The rows are grouped in 4 different ways at once. Each group adds its own fixed numbers to the row, and there is some noise. The rows also spread widely along 15 directions, which tell nothing about the answers.
Some rows, each with its group in each grouping after it:
[  0.7  -4.8 -15.7 -18.1  19.8  32.0  -5.6  -2.6   4.1   5.5   3.7 -17.4
 -10.4  -5.2  -4.5 -12.8   7.1  29.8   2.6  -7.0 -10.4  23.9   4.7 -13.6
   5.2  20.2 -20.6  -3.9  14.9]
Mareb (2) j_193 j_439
[-13.8 -27.7  -7.2 -10.3 -16.1  -8.8 -31.3  -7.1 -23.9  -6.4  23.5  35.7
   6.1 -17.3 -24.5   3.1 -26.6  -1.1  -1.3  10.0  -3.2  -2.9  -5.4   3.2
 -23.3  -1.3 -11.7   9.5   1.8]
fegug (1) j_225 j_903
[ 32.7  22.7   0.9  33.7 -32.4  21.1  14.3  13.4   3.0 -24.8 -18.5 -16.4
  17.5  24.7  38.4 -12.5  35.0  21.5   7.9 -21.1   8.7   0.4  -4.1   1.3
  25.8   1.1  -2.0  -9.9  -5.7]
Mareb (0) j_193 j_883
[  6.0   5.6  10.4  -7.1   6.9  13.8  13.8   8.2  16.4  -3.3  -4.1 -13.3
   9.8 -33.3  -1.0   1.8 -42.3  -8.9   2.6  25.1 -27.4  -5.5   8.8 -36.6
   3.1 -28.8  -4.2   2.0 -14.8]
Bugip (0) j_412 j_883
[-25.8   9.2 -39.6 -24.1  22.5  -1.4 -11.9   7.8 -14.6   0.6  13.5 -20.8
 -16.0   2.9 -11.4  -4.4   0.1  -4.7  26.9 -12.2   1.0  -8.7 -15.3 -29.3
 -12.1  29.4   5.5  16.3  21.2]
fegug (2) j_412 j_681
[  2.3  -5.7 -13.9   4.0  16.9   1.2 -18.3 -10.0 -42.4 -13.6  -9.1  -0.5
 -16.8  35.9  -4.3   0.7   0.3  -3.1  18.2 -19.9  -2.9   3.9  29.3  11.2
   3.9  23.9   2.7  14.4  25.2]
Dulo (1) j_225 j_439
[-19.2  -6.5  -7.9   2.9 -16.9  -7.7   1.4  14.8   9.0   7.6  26.3  20.0
  16.9 -13.1  -1.3  14.6   4.9   8.5 -15.4   3.8  14.5  -9.2 -11.3  -6.8
   4.8 -26.2   2.9   0.7  -0.1]
Bugip (2) j_193 j_681
[ 11.9  22.8  -2.9 -20.1  29.8  -9.7  44.6  14.3  21.5  26.4  -6.8 -28.3
 -26.5   3.0  -0.2 -15.6  22.9  -7.5  14.1  -2.4  -6.9   8.7 -30.4 -13.3
  -8.4  23.5  10.6   2.6 -19.1]
Dulo (0) j_225 j_903
[ 30.2  20.5 -42.7  45.0 -37.4   4.4   7.6  30.4  14.4  -9.0  -2.9  22.3
  22.5  19.2  22.6  24.2  -4.1 -21.2 -12.4 -19.3  15.5  10.7  24.7 -24.3
   8.5 -27.7  17.8  23.7 -11.9]
fegug (1) j_193 j_883
[ 30.7 -21.3 -22.2  27.1 -14.3  36.7  12.7  -8.3   2.2 -38.8  16.6  -0.7
  29.5   1.6  25.4  18.7 -16.0 -11.7   0.6  21.5 -19.0  30.5  -0.5  21.2
  18.9  -2.8 -20.4  -7.9 -25.2]
Dulo (1) j_193 j_903
[ -1.9   9.7 -26.1  13.3  12.4 -14.9  13.6  19.7  -3.6   9.6  13.9  -3.4
  -3.7  23.6   9.7  18.1   5.4 -30.4   7.2  -8.5  23.1  -8.4   6.6  -7.0
  11.2  -0.9  31.0  23.8  -7.7]
Dulo (2) j_412 j_681
[ -4.5  16.5 -16.3 -15.9  28.1   4.0 -18.7   7.6   6.5 -10.0   7.3 -31.9
  -8.8 -19.0   4.3  -3.4 -23.8  -7.7  29.5  -1.9   3.1 -10.4   8.4 -40.7
  -0.5  23.2  15.4   9.2  13.5]
Dulo (2) j_193 j_681
[  3.5  -3.6 -18.1 -46.7  40.8 -11.4   1.2 -15.6  34.2  16.9  18.9 -12.9
  -4.3 -14.8 -11.8  13.9  28.6  -3.1   5.0  -5.2   7.8  35.3 -12.6  34.0
 -41.7  54.2  -0.7  -2.7  -5.7]
Mareb (2) j_193 j_439
[ -5.5 -23.2  -1.0  12.8 -22.9 -10.9 -18.5 -13.7   8.1  10.5  29.0  25.3
   1.8 -25.3  -4.2  -3.0  -9.9   6.9   2.7  -0.3  -1.0 -29.5 -11.5 -24.6
 -13.4  24.0  -2.7 -15.3 -15.6]
Mareb (0) j_412 j_883
[ -5.0  10.0   0.0  -0.4   2.7  19.0   3.7   8.3   1.7  -2.4  -1.7 -26.3
  14.0 -29.2  -2.0  21.8 -12.0  -8.6 -10.4  12.0  13.5   8.0  16.3   6.8
  -2.7 -19.9   7.9   1.1  -6.8]
Mareb (0) j_412 j_903
[ 24.6   3.1  10.9 -64.5   9.8 -22.2 -28.8  -0.4  24.7  21.9 -16.9  38.6
  -5.8   4.7 -28.7 -20.4  14.8  28.9  -0.6 -23.5  -4.9  39.1   2.8  19.4
 -53.6   5.7 -29.7  12.6  16.8]
Mareb (1) j_225 j_883
[-20.0  16.8 -34.5 -56.4  -2.4  39.4  -5.1  31.6  -2.8 -14.0   2.6   0.9
   6.3   2.0 -18.2 -20.6  18.8  27.2   2.8 -14.8 -15.6  -3.9   2.6  -8.6
  -1.4 -23.9 -34.5  21.0   5.3]
Mareb (0) j_193 j_681
[ 30.7  13.3  -3.4  15.5 -24.0  -7.0  12.9   7.9  -8.6 -21.9  -9.4   7.5
  15.4  12.8  12.4   9.4   5.8 -13.7  10.2  -9.2   5.8   8.3   3.1  19.4
  -6.6  -4.6  11.3  12.0  -3.5]
Dulo (0) j_193 j_681
[ 16.8  -3.5 -43.5 -38.7  15.1 -20.3  42.5  25.5  20.0  18.5  29.0  33.0
  -8.3  26.8  -6.6 -17.0   3.2 -31.5  16.1   8.5 -22.5  16.9 -49.5  -8.9
  -5.1  -6.1 -12.2  35.3 -37.5]
Dulo (0) j_225 j_681
[ 10.3 -37.7  17.3  31.1  10.3 -18.8  22.3 -14.1 -18.4  12.9  19.6   4.4
  -4.2   0.7  12.7   8.7   2.8   8.6   6.2  19.3  14.1  19.4 -17.1  20.5
  14.4  19.6   5.6 -15.0  -4.3]
Mareb (0) j_225 j_681
[  4.2  -1.8   8.6 -18.9  17.1  11.0   1.5  12.2  16.6   8.4  19.8 -13.4
   8.6 -22.9  -0.2  -4.5  -4.3  -1.6  -7.3  21.3  17.8  11.0  -1.1  11.3
   1.2   1.8   3.7   8.6 -25.1]
fegug (2) j_193 j_439
[-20.6  -1.1 -35.6   0.9  32.4  18.4   3.7  -9.9  10.1  -2.0   9.1 -46.5
  -2.5 -18.8  10.4  22.4  14.9  20.3   8.1  -5.3   5.9  29.0 -12.1 -14.2
   4.9  31.1  -3.2 -24.1  29.6]
Mareb (1) j_193 j_439
[ 10.0   5.6  -9.6 -44.8  11.5  17.6 -20.6   6.3  11.0 -14.9  14.3  -3.2
   6.3   6.3  -0.1 -41.4  -7.0   5.0  16.2   6.7 -13.3   1.5 -25.5  -7.0
  17.7  -5.3 -31.7  12.2  -8.0]
Bugip (0) j_193 j_439
[ -6.0  19.9   3.7  30.6 -13.5  13.9  24.1  22.2  28.5  28.1  -5.6 -15.3
   4.9 -17.8  10.7  27.5  32.6  16.9 -38.2 -11.1  37.9  -0.5  20.9  -1.1
  -0.5 -12.3  21.2 -18.0 -17.0]
Mareb (1) j_225 j_903
[  3.1  -0.4 -37.9  33.8 -41.1   9.0   1.4   4.5  -7.1 -43.3  14.8   3.8
  32.2   3.9  26.6  15.3  21.0   7.4   8.4 -11.0   3.2  -7.9   0.3  -1.7
  10.4   1.5   0.4  -6.6  -0.2]
fegug (0) j_193 j_439
[-17.2 -20.6 -20.4  24.9 -12.0   4.3  20.2  -1.6  12.1  30.2  17.9  27.0
 -18.6 -26.9 -19.5  13.6   5.4  24.6 -22.2 -10.1 -18.8 -12.7  16.1 -45.2
 -22.5  23.2   2.8 -16.2  -4.2]
Bugip (1) j_193 j_439
[ 13.9  15.6  -2.8 -11.9   3.0  17.2  26.7  32.7 -41.6 -13.5 -16.3  -8.0
   1.5  59.7   8.1 -27.4  25.6   0.4  12.2  -5.1   5.2  12.1 -12.4  31.5
  33.8 -31.7 -10.8  35.1  -1.9]
Mareb (0) j_412 j_681
[ 19.0 -11.3  20.8   3.7  -4.5   0.8 -10.7   5.5 -16.4  -5.7  -6.5  10.3
   9.5  39.9  17.2 -28.7  28.2  46.3   4.5  -8.5  10.2  12.9  -5.5  12.7
  45.4 -31.1 -29.5  -7.3  22.4]
fegug (0) j_412 j_681
[  4.7   4.4  12.6  -9.6  -1.0  14.9  11.9   9.1 -10.0  11.7 -12.8   0.1
  -1.8   0.6 -11.6  -0.8  12.9  24.5  -9.4  -6.3   1.9  17.5   4.7  12.2
   5.6 -23.5 -11.7  -0.2  15.8]
Dulo (0) j_193 j_681
[ -6.2  31.8  30.3 -38.2  -4.1 -11.3   8.8  10.1   4.5   4.9 -29.3  -2.0
   5.5 -39.5 -38.3  28.5 -15.5 -25.2 -14.7   1.0 -12.3 -13.7  33.9  14.6
 -62.8 -28.6  26.2  19.3  -4.9]
Dulo (2) j_412 j_903
[ -7.2 -29.4 -19.0  -7.9  17.2  45.3   6.1  18.2 -45.3 -45.4  17.7 -24.2
   2.7   9.9  18.2 -22.6  28.9  50.1  36.9   9.1   1.2  15.4  27.8  23.1
   6.7  52.3 -23.5  13.1  -5.4]
Mareb (2) j_225 j_681
[ 24.1   8.5  19.4   6.6  -3.1  20.7  26.3 -11.1  -6.8   0.5 -12.6 -29.5
   8.3   3.8  13.0   2.2  -7.3 -11.7  -1.7  18.2  -4.1  38.3 -54.6  29.4
  13.3 -10.6  -7.7 -14.4   1.9]
Mareb (2) j_225 j_681
[ 15.4  23.5  -5.8   5.2   7.8  28.3  30.2  18.8  -3.9   9.4 -21.6 -13.4
   3.4  30.6   4.2  10.2 -10.9 -21.5 -15.5  -2.8 -15.3  21.2   0.2  -5.7
  38.3 -53.3   1.1  19.1   1.1]
Mareb (2) j_193 j_883

New rows. What belongs after each?
[ 16.5  -3.0  -9.9  12.2  -4.4   7.7  14.3   1.5 -17.3   2.9  -3.7  10.7
  15.4  22.8  -2.8  28.8  -7.5 -19.3 -20.4   4.4   6.5  41.6 -10.9  34.2
  14.2 -38.9  -5.3  10.1  10.4]
fegug (1) j_193 j_681
[-14.5  -7.2  22.6  30.7 -15.8 -24.5 -44.6 -29.1 -13.1  13.8   6.0   2.5
  -5.4 -19.5  -3.1   7.8 -14.7   6.3  -5.4 -12.6  24.7 -34.0   2.1 -20.5
   8.9   7.1  19.0 -27.5  29.0]
fegug (0) j_225 j_439
[ 11.7  -6.7 -17.4  -8.5  -5.3   6.6 -29.4  -2.4  23.3   5.2  17.9   6.5
  -2.7 -12.9   4.2 -24.1   8.2  32.5   4.9 -11.9  13.7  15.8 -16.8 -19.0
 -11.4  34.9 -17.1 -10.3   6.3]
Mareb (1) j_193 j_439
[-17.8   1.1   3.4 -13.2  39.6  11.6  40.4  18.9 -14.8  22.3  -7.4 -22.2
 -16.1   7.5 -10.6   8.2  11.1  17.4  -4.6   7.5  -6.0  20.4  -6.8  -2.2
  20.7 -23.0  -2.0   3.2  16.5]
Dulo (1) j_193 j_681
[ 26.9  -2.2  -1.8  -8.2 -18.2  27.8 -16.0   2.3 -39.6 -35.8 -26.7   8.4
   2.8  11.3 -11.2 -12.1   9.7  28.5  12.6 -21.6 -15.2  22.7  55.2  25.7
 -25.0  16.0 -18.5  20.4  16.7]
Mareb (0) j_193 j_903
[-11.0   1.1   0.1   2.3  13.7 -11.9  24.8   1.7 -30.7  -6.6   6.0  -8.5
  -1.3  12.0  -6.7  23.2  -6.8 -44.6   4.2  12.8  -3.9 -16.7   4.6  25.2
  -3.0   1.8  31.5  22.1 -19.4]
fegug (2) j_225 j_439
[ 33.1  20.2 -26.7 -18.0  -9.6  25.1  -1.5   4.2  -1.5 -13.2 -11.0   9.1
  11.7  41.9  -6.4   1.9   5.9 -39.4 -10.8 -13.7 -10.1  21.1   0.6  41.6
  -8.1 -11.9 -15.9  25.8 -23.0]
fegug (1) j_412 j_903
[  2.9 -12.5  -4.4  29.0  18.5  -4.3 -42.5 -33.9  36.9  30.6  10.8   0.2
   5.0 -23.1   6.8  49.4 -34.5  -4.7 -20.3 -11.0  16.2  16.5  35.3 -32.6
  23.2 -12.7   6.8 -31.8  33.2]
Dulo (2) j_225 j_883
[  5.6  20.1  17.2 -39.3  18.1  -6.3   9.9  19.0   5.2   9.7  -0.6 -12.5
  -0.2  -9.2  -5.3 -21.8 -35.2 -22.0  11.5  28.0  -3.7   3.2 -46.7 -13.6
  17.0 -45.4  -4.6  17.2  -8.2]
Dulo (0) j_225 j_681
[-18.8  10.6   0.2 -36.5  15.6   2.1  -7.0  22.3 -14.7 -12.4 -13.7 -11.7
   2.2 -15.7 -16.4  -0.4   3.9  25.4   6.0   0.4   3.1  10.4  26.9   0.4
 -22.8 -13.8  -1.7  17.6  20.7]
fegug (1) j_225 j_439
[ -3.5 -10.5  -2.4  -0.5  15.0   2.1   3.0 -12.5  18.8  -8.9  21.8 -10.0
  11.6  -3.9  18.4   6.4  -9.0 -11.6   2.3  15.8 -14.2 -20.2  -8.9  -8.6
  35.2 -11.1  -4.8 -18.0 -18.2]
Mareb (0) j_225 j_439
[  9.0   5.2  11.6  -5.8  10.2  -0.4  26.7  23.2  38.5  36.3   0.2  10.4
   1.8  -4.8  -0.2   3.0  21.8  21.0 -25.1  -4.1   4.1   5.2  14.5 -15.9
  16.3 -31.1  -2.3  -3.2 -18.5]
fegug (0) j_193 j_883
[-10.3  -8.6 -63.5  15.4   4.6  13.1  -5.3  11.6  -7.3   8.7  25.4   0.5
   3.9  -1.0   2.8  28.5 -26.2  -9.1   2.6   0.3  16.8  44.9 -10.9 -30.9
  19.2 -19.6  -2.4  16.1  31.2]
Dulo (2) j_225 j_681
[  1.9 -10.8  -0.9 -16.6   5.3 -19.6   7.5 -18.7  -3.0  -3.4   2.3  20.2
   2.5   8.2 -15.7  14.7   7.7  -7.1   6.7  -9.3 -31.2  -2.7  -3.5  14.9
 -19.4   9.4  -6.9  -2.5   4.2]
Bugip (0) j_193 j_883
[ 22.5  -6.0   4.2   5.2  41.8 -18.3  24.5  -1.0   3.4  -3.3  -6.1 -13.3
  -1.5  33.6  24.3   9.9  -0.8 -12.5  12.0   6.6 -11.5  22.2  15.4   3.7
  34.9 -13.2  12.1   7.4   3.5]
Mareb (2) j_225 j_439
[-16.9 -24.0  10.1  -0.4 -28.0 -33.5 -17.5   9.4  -9.3  19.6  18.1  54.4
  15.3   9.5 -10.9   5.1  25.7  34.0 -20.8  -9.7  30.6  -1.0 -14.4  20.2
  -5.5 -35.4  -9.9  -1.7  16.7]
Mareb (1) j_412 j_681
[ 36.7  40.7  30.5 -30.0   1.4  -2.7  15.3  13.9  16.3   1.2 -36.9 -16.7
   4.5  -1.0  -3.1  -4.5   7.3 -11.4  -1.0  -5.9   3.3  17.0   8.8  27.1
 -36.6  -7.3  12.6  14.7  -8.3]
Mareb (2) j_412 j_681
[ 20.2  14.2 -17.7  52.3 -45.2  -6.3 -20.4 -18.9  -0.5 -11.5  -6.4   3.2
  16.1   5.1  16.4  30.5   7.7 -14.9  -8.7 -30.1  22.0  -0.5  12.2  -0.3
 -12.4  14.2  23.9 -12.9  17.2]
fegug (2) j_412 j_439
[-10.6  -8.2  -5.7   6.6 -13.7  42.5 -13.6 -11.7 -18.9  23.3  15.1   5.6
 -14.4   4.4 -19.2  -9.5 -11.8  -4.4 -18.3  -7.9  -9.1 -15.9 -17.6  -7.2
  15.9  11.7 -13.4  -3.7  -9.2]
Mareb (2) j_193 j_883
[  4.6  -5.2 -14.1  -4.4   9.9  -1.8  -3.7   4.6   3.5   0.4  11.2  -1.7
   6.6   2.7   2.8   6.3  11.2   0.3   0.2   0.3  20.1  17.8   3.4  18.8
  -9.5  12.9   1.7   7.3  -5.7]
Mareb (1) j_412 j_439
[ 29.4 -12.8   4.8   8.3 -16.3   3.3 -11.8   1.8   6.3  23.0  11.9  31.9
 -12.3   3.8  -2.1 -25.4 -13.8  12.6  -1.7  -3.6   5.0  10.6  -6.9 -19.0
   0.7   7.9 -11.4   5.4  -7.9]
Dulo (2) j_225 j_681
[ -0.3  32.1 -10.1 -15.5  22.3   3.3  11.5  24.7 -23.2 -11.2 -19.3 -33.8
  -4.6  30.6   5.3   0.0  23.3  -4.8  17.3 -16.1  13.6   8.4   5.3  11.9
   8.3  -1.9  16.7  25.6  19.9]
fegug (2) j_193 j_681
[  6.9  27.8  34.9  11.8 -28.8  11.5  -7.5 -17.1  -8.0 -13.3 -26.6 -28.7
   3.9 -31.5  -4.1   5.9 -18.3 -11.3  -3.0  -4.1  -9.2 -21.2 -10.0  -1.7
 -22.3   6.7  19.3 -18.9   7.2]
Mareb (2) j_193 j_903
[ 19.9  50.9 -38.0 -22.5  21.4  17.1  40.0  42.0  28.4 -11.6 -24.6 -46.8
   8.4 -13.9  11.0  14.4   8.4 -16.5  10.2  -2.5   5.7  37.0  27.9 -13.2
 -20.6 -10.0  18.8  30.9 -11.3]
fegug (0) j_225 j_439
[ 21.0  13.7   9.1 -28.0  33.9 -28.0  11.1   2.1  19.5  30.0 -12.3  12.1
 -21.8  26.4 -13.9  -2.4  -2.5 -29.0  -3.7 -11.2 -17.0   3.6  14.2  -3.7
  -7.8  -6.2  12.0  21.8  -8.5]
Bugip (2) j_225 j_903
[  5.7  16.6  11.1  -6.3  19.2  22.2  15.6   4.4  -8.3   9.7 -23.8 -20.7
 -15.9   7.2 -10.9   4.2   1.0 -10.3  -4.3  -7.9 -12.5  -8.8  28.9   6.2
 -13.2  15.1   9.4   7.3 -14.0]
Mareb (1) j_412 j_883
[-15.2 -20.7 -32.3   3.3  -4.8 -15.6  12.9  21.7 -11.5 -40.3  21.4   8.0
  24.4   3.9  20.3   5.6  10.5  22.8  26.0  12.0  -9.8   5.1 -12.8 -13.1
   5.1 -13.5  -8.6   8.0   5.4]
Mareb (1) j_412 j_903
[ 30.0  22.3   5.2 -25.2 -29.8  21.2 -10.8   9.9  15.2 -40.4   0.1  -4.7
  30.6  10.8  21.4 -32.7  -1.4 -12.9  19.1   6.9 -14.7 -14.1 -36.3  14.2
  -1.1  -4.8 -20.0   9.1 -35.0]
Mareb (2) j_412 j_883
[ 10.9  20.5   2.8 -11.4  73.5  17.3  20.5 -18.4  -6.1   1.3 -39.0 -57.7
 -29.5  25.7   2.5  19.3  -8.2 -21.2  21.5 -14.9 -40.5   4.7  50.2 -13.8
  26.6  13.6   9.5  -3.7  21.4]
Dulo (0) j_225 j_883
[ 20.7  16.4   2.5 -12.7  13.3  13.2   9.9   3.9  44.6 -16.3   8.3 -17.2
  13.7 -13.0  18.6  -3.3 -21.5 -30.9   4.2  19.0 -25.7 -26.1  15.2 -22.1
   5.8  -1.9   6.4   0.9 -46.4]
Bugip (2) j_412 j_439
[ -3.4  32.0  -7.8 -30.1  18.9  -5.2  46.0  10.0  21.7  18.3 -12.7 -18.7
 -17.3   6.4 -14.3   8.6  52.0 -12.4  -6.8 -20.9  -7.7  -9.5  -9.6  23.4
 -42.0  37.4  20.6   2.2 -25.2]
Mareb (1) j_193 j_439
[ -6.5  12.8  -2.1  24.4  -7.3   5.2   1.7   6.2  -2.1  11.5   8.8  -9.4
   0.2   8.5   6.0   9.0   5.2 -18.8 -14.8  -5.4  22.7 -22.9   5.5  -2.6
  14.5  -2.9  23.7   4.0 -11.4]
Bugip (2) j_412 j_439
[ 47.9 -13.8  14.6   3.7 -25.9 -29.5 -33.5 -17.5   2.1 -31.6  -0.2  32.9
  29.3  16.1  23.3 -10.5  -7.9   3.2  22.3  -4.0   2.7  21.2  -7.9  25.4
  -2.9   0.1 -16.1  -1.2   5.1]
Mareb (0) j_225 j_883
[-27.7 -13.8  -3.7  18.2   2.8  11.0  -7.0  -0.3 -25.7  33.2  32.1   1.0
 -22.0   9.0 -12.4  -6.0 -10.0 -22.9  -7.1   1.7  17.3 -41.6 -17.9 -11.5
  19.3  24.1  17.8   8.0 -25.8]
Mareb (2) j_412 j_883
[-16.8   0.0  -6.3  20.0   1.4  23.1  26.2  15.8 -21.5  27.5   0.9  -9.7
 -17.6  -0.8 -13.6   2.4  13.4  13.9 -19.8  -5.6   8.8  -2.9  11.2 -14.9
  20.9  -9.8   9.6   4.1   0.8]
fegug (0) j_193 j_439
[  5.2  20.6 -25.3  21.6 -13.1   6.0 -34.1  14.5 -39.1 -16.3 -10.4 -18.0
  -4.4  20.8   7.6  -5.2  23.6  15.7  20.8 -39.0  49.9  13.2  25.9   5.3
   1.5  25.4  16.3  21.2  37.7]
Dulo (0) j_193 j_903
[-27.7  -2.4  12.9 -28.0   5.4   8.6  -5.2 -11.3   4.2  11.7  16.0 -10.4
 -12.2 -26.4 -19.2 -14.9  -6.1   5.0   9.7   6.5 -22.7 -39.4 -35.6 -22.6
 -14.1  24.9  -7.3 -16.4 -10.5]
Dulo (2) j_412 j_883
[ 41.2  -4.7  33.5  -6.2   5.2 -14.4 -12.8 -23.1  33.3  20.9   8.0  12.8
  -0.3  -0.4   0.4  -7.4  -5.1 -18.2 -12.4   2.8   1.5   4.6 -10.8  21.9
  -4.8  17.6   1.1 -12.5 -28.4]
fegug (2) j_193 j_903
[ 16.3  -5.0   7.8   6.9  -0.5  32.5 -11.4 -21.4  -8.0 -27.6 -14.3 -10.5
   6.6 -22.6  -6.0  20.9 -33.3  -9.8  -2.4   4.9 -32.6  -2.8  63.2   1.7
 -11.1   4.8  -7.0  -6.8  -4.8]
Bugip (0) j_225 j_903
[ 20.8  -3.0 -19.8 -13.7  -8.4   8.5   0.6  12.7 -17.1 -27.2   5.8   7.8
   2.4  22.4   7.0 -30.4  13.7  15.9  26.0  -3.7  -8.4  16.6 -26.0   6.7
  -8.3  26.3 -21.3  14.0  -2.3]
fegug (1) j_193 j_681
[  7.6 -10.8 -12.6  50.4 -23.8  -0.8  -8.3   8.3 -24.6  -6.8   5.0   7.7
   5.5   6.1  14.3  12.5   0.9  13.7   0.8  -9.1  30.0   3.6  20.7  -9.8
   3.0   8.8  14.2   1.6  12.6]
fegug (1) j_412 j_681
[-11.5   0.3 -26.5 -10.5 -16.8  15.6  18.2  26.7 -42.4  10.5   8.4   7.7
 -10.6   6.5 -21.0 -23.1  -2.0  10.5   7.1   2.1   4.9  26.3 -52.7  -6.1
  -1.1 -12.8 -13.3  28.3  15.2]
Mareb (0) j_193 j_681
[  6.5  -7.0 -51.1   0.7  13.7  15.7   5.4  -1.0   5.0   7.1  24.1  -6.9
  -8.7  -0.4  -2.9   0.0 -30.5 -28.4  13.4   7.2 -15.5  20.4 -24.9 -35.2
  12.6   5.8  -9.6  11.6  -7.4]
Dulo (0) j_412 j_903
[ -6.3   5.2  22.8  -9.2  -1.8  20.4 -21.5 -24.2 -26.9  18.8  -7.4   2.3
 -20.0   4.4 -34.5  -1.2 -19.7 -26.7 -13.5 -12.6 -18.6 -34.7   6.1   9.5
  -9.0  19.6   4.0   1.1  -5.5]
fegug (2) j_193 j_883
[-23.0 -14.7 -20.5   7.1  -5.3  -4.3  16.3  17.4  13.7 -24.0  37.9  -5.2
  32.6 -31.4  20.9  25.5   3.4  10.9   6.7  24.2   5.8  -6.4 -16.4 -13.1
  10.6 -14.5   4.5  -8.3  -9.3]
fegug (2) j_193 j_681
[  5.4  -4.6   2.6   8.2 -19.8 -26.0 -10.7  12.0  -7.2  13.6  10.3  29.1
  -3.5  11.6   0.9 -25.9   5.8  18.4   3.2 -11.6  15.8  -6.1 -22.8 -20.8
  14.0 -14.7   2.6   9.9  11.8]
Mareb (0) j_193 j_439
[ 14.6   2.0  23.4  17.8  23.1   8.0   5.1 -21.9 -11.1   7.7  -3.9 -29.7
  -8.0  18.9   6.7  10.8  -2.4 -26.4  -5.2   2.6   2.7   1.9  -1.6  27.5
  24.3  16.3  15.4  -9.6  -4.7]
Bugip (2) j_193 j_903
[-19.4  16.2 -14.7  17.4 -39.1  28.0 -13.4   3.2 -11.8  -6.5   6.8 -10.5
  18.6 -47.4 -14.2  36.1 -13.3 -19.5 -15.7  -5.8  25.7 -18.0  17.0   8.9
 -33.3   9.0  22.2   2.1 -11.8]
Mareb (0) j_193 j_883
[ -1.4   6.9 -43.0   5.6  -0.4 -26.3  22.8  22.7  10.2  11.1  31.9  15.1
  -7.6  22.6  11.2   1.5  16.6 -28.8  15.5  -9.3  15.2 -22.0 -24.0 -17.5
   4.4  16.2  20.8  20.9 -29.9]
Dulo (0) j_225 j_681
[-11.8   6.4  28.8   3.4  37.3  -5.4   0.8 -15.5 -21.1  21.0 -20.3 -29.4
 -20.3   7.2  -9.9   9.6 -27.1 -13.1  -5.2   4.0 -11.5  -5.3   4.6 -17.0
  38.6 -32.7  10.6  -9.2  31.1]
Bugip (0) j_225 j_903
[ -0.8  -4.2 -23.0 -27.1  32.0 -13.1 -18.8  11.4  -1.9   8.1  12.2   6.6
 -10.4  22.7  -2.4 -17.7 -19.4   0.2  21.3  -0.8  -2.1  13.2 -19.2 -30.0
  20.3 -17.3 -14.6  18.7  24.0]
Dulo (1) j_412 j_681
[  5.5   2.6  20.7  22.2  -5.3 -19.9 -34.8 -16.2 -23.0  -5.7   0.8  -6.6
  -3.0   3.3   2.1   8.1 -11.8 -21.9  11.2  -9.4  25.9 -25.4  17.4  11.6
  -6.0  22.7  31.1   2.4   7.2]
Dulo (2) j_412 j_903
[ 17.5  27.0  25.8 -19.4 -14.7 -14.2   9.9   9.1  31.1  33.9   0.3  18.6
  -3.9  -7.5 -15.5  -6.0 -15.6 -40.4 -19.2   3.1   0.5 -28.5 -23.0  -2.9
 -19.8 -21.8  17.5  10.7 -38.1]
Dulo (2) j_412 j_681
[ 16.7  -1.5   3.5 -25.9   9.7  -2.6  -5.1  11.6   6.7 -22.8   9.2  -0.4
  14.1  19.4  18.3 -30.7  -6.9   2.2  17.8  19.3 -12.2   6.7 -36.7   1.1
  26.4 -21.7 -24.4   6.4 -14.0]
fegug (1) j_225 j_903
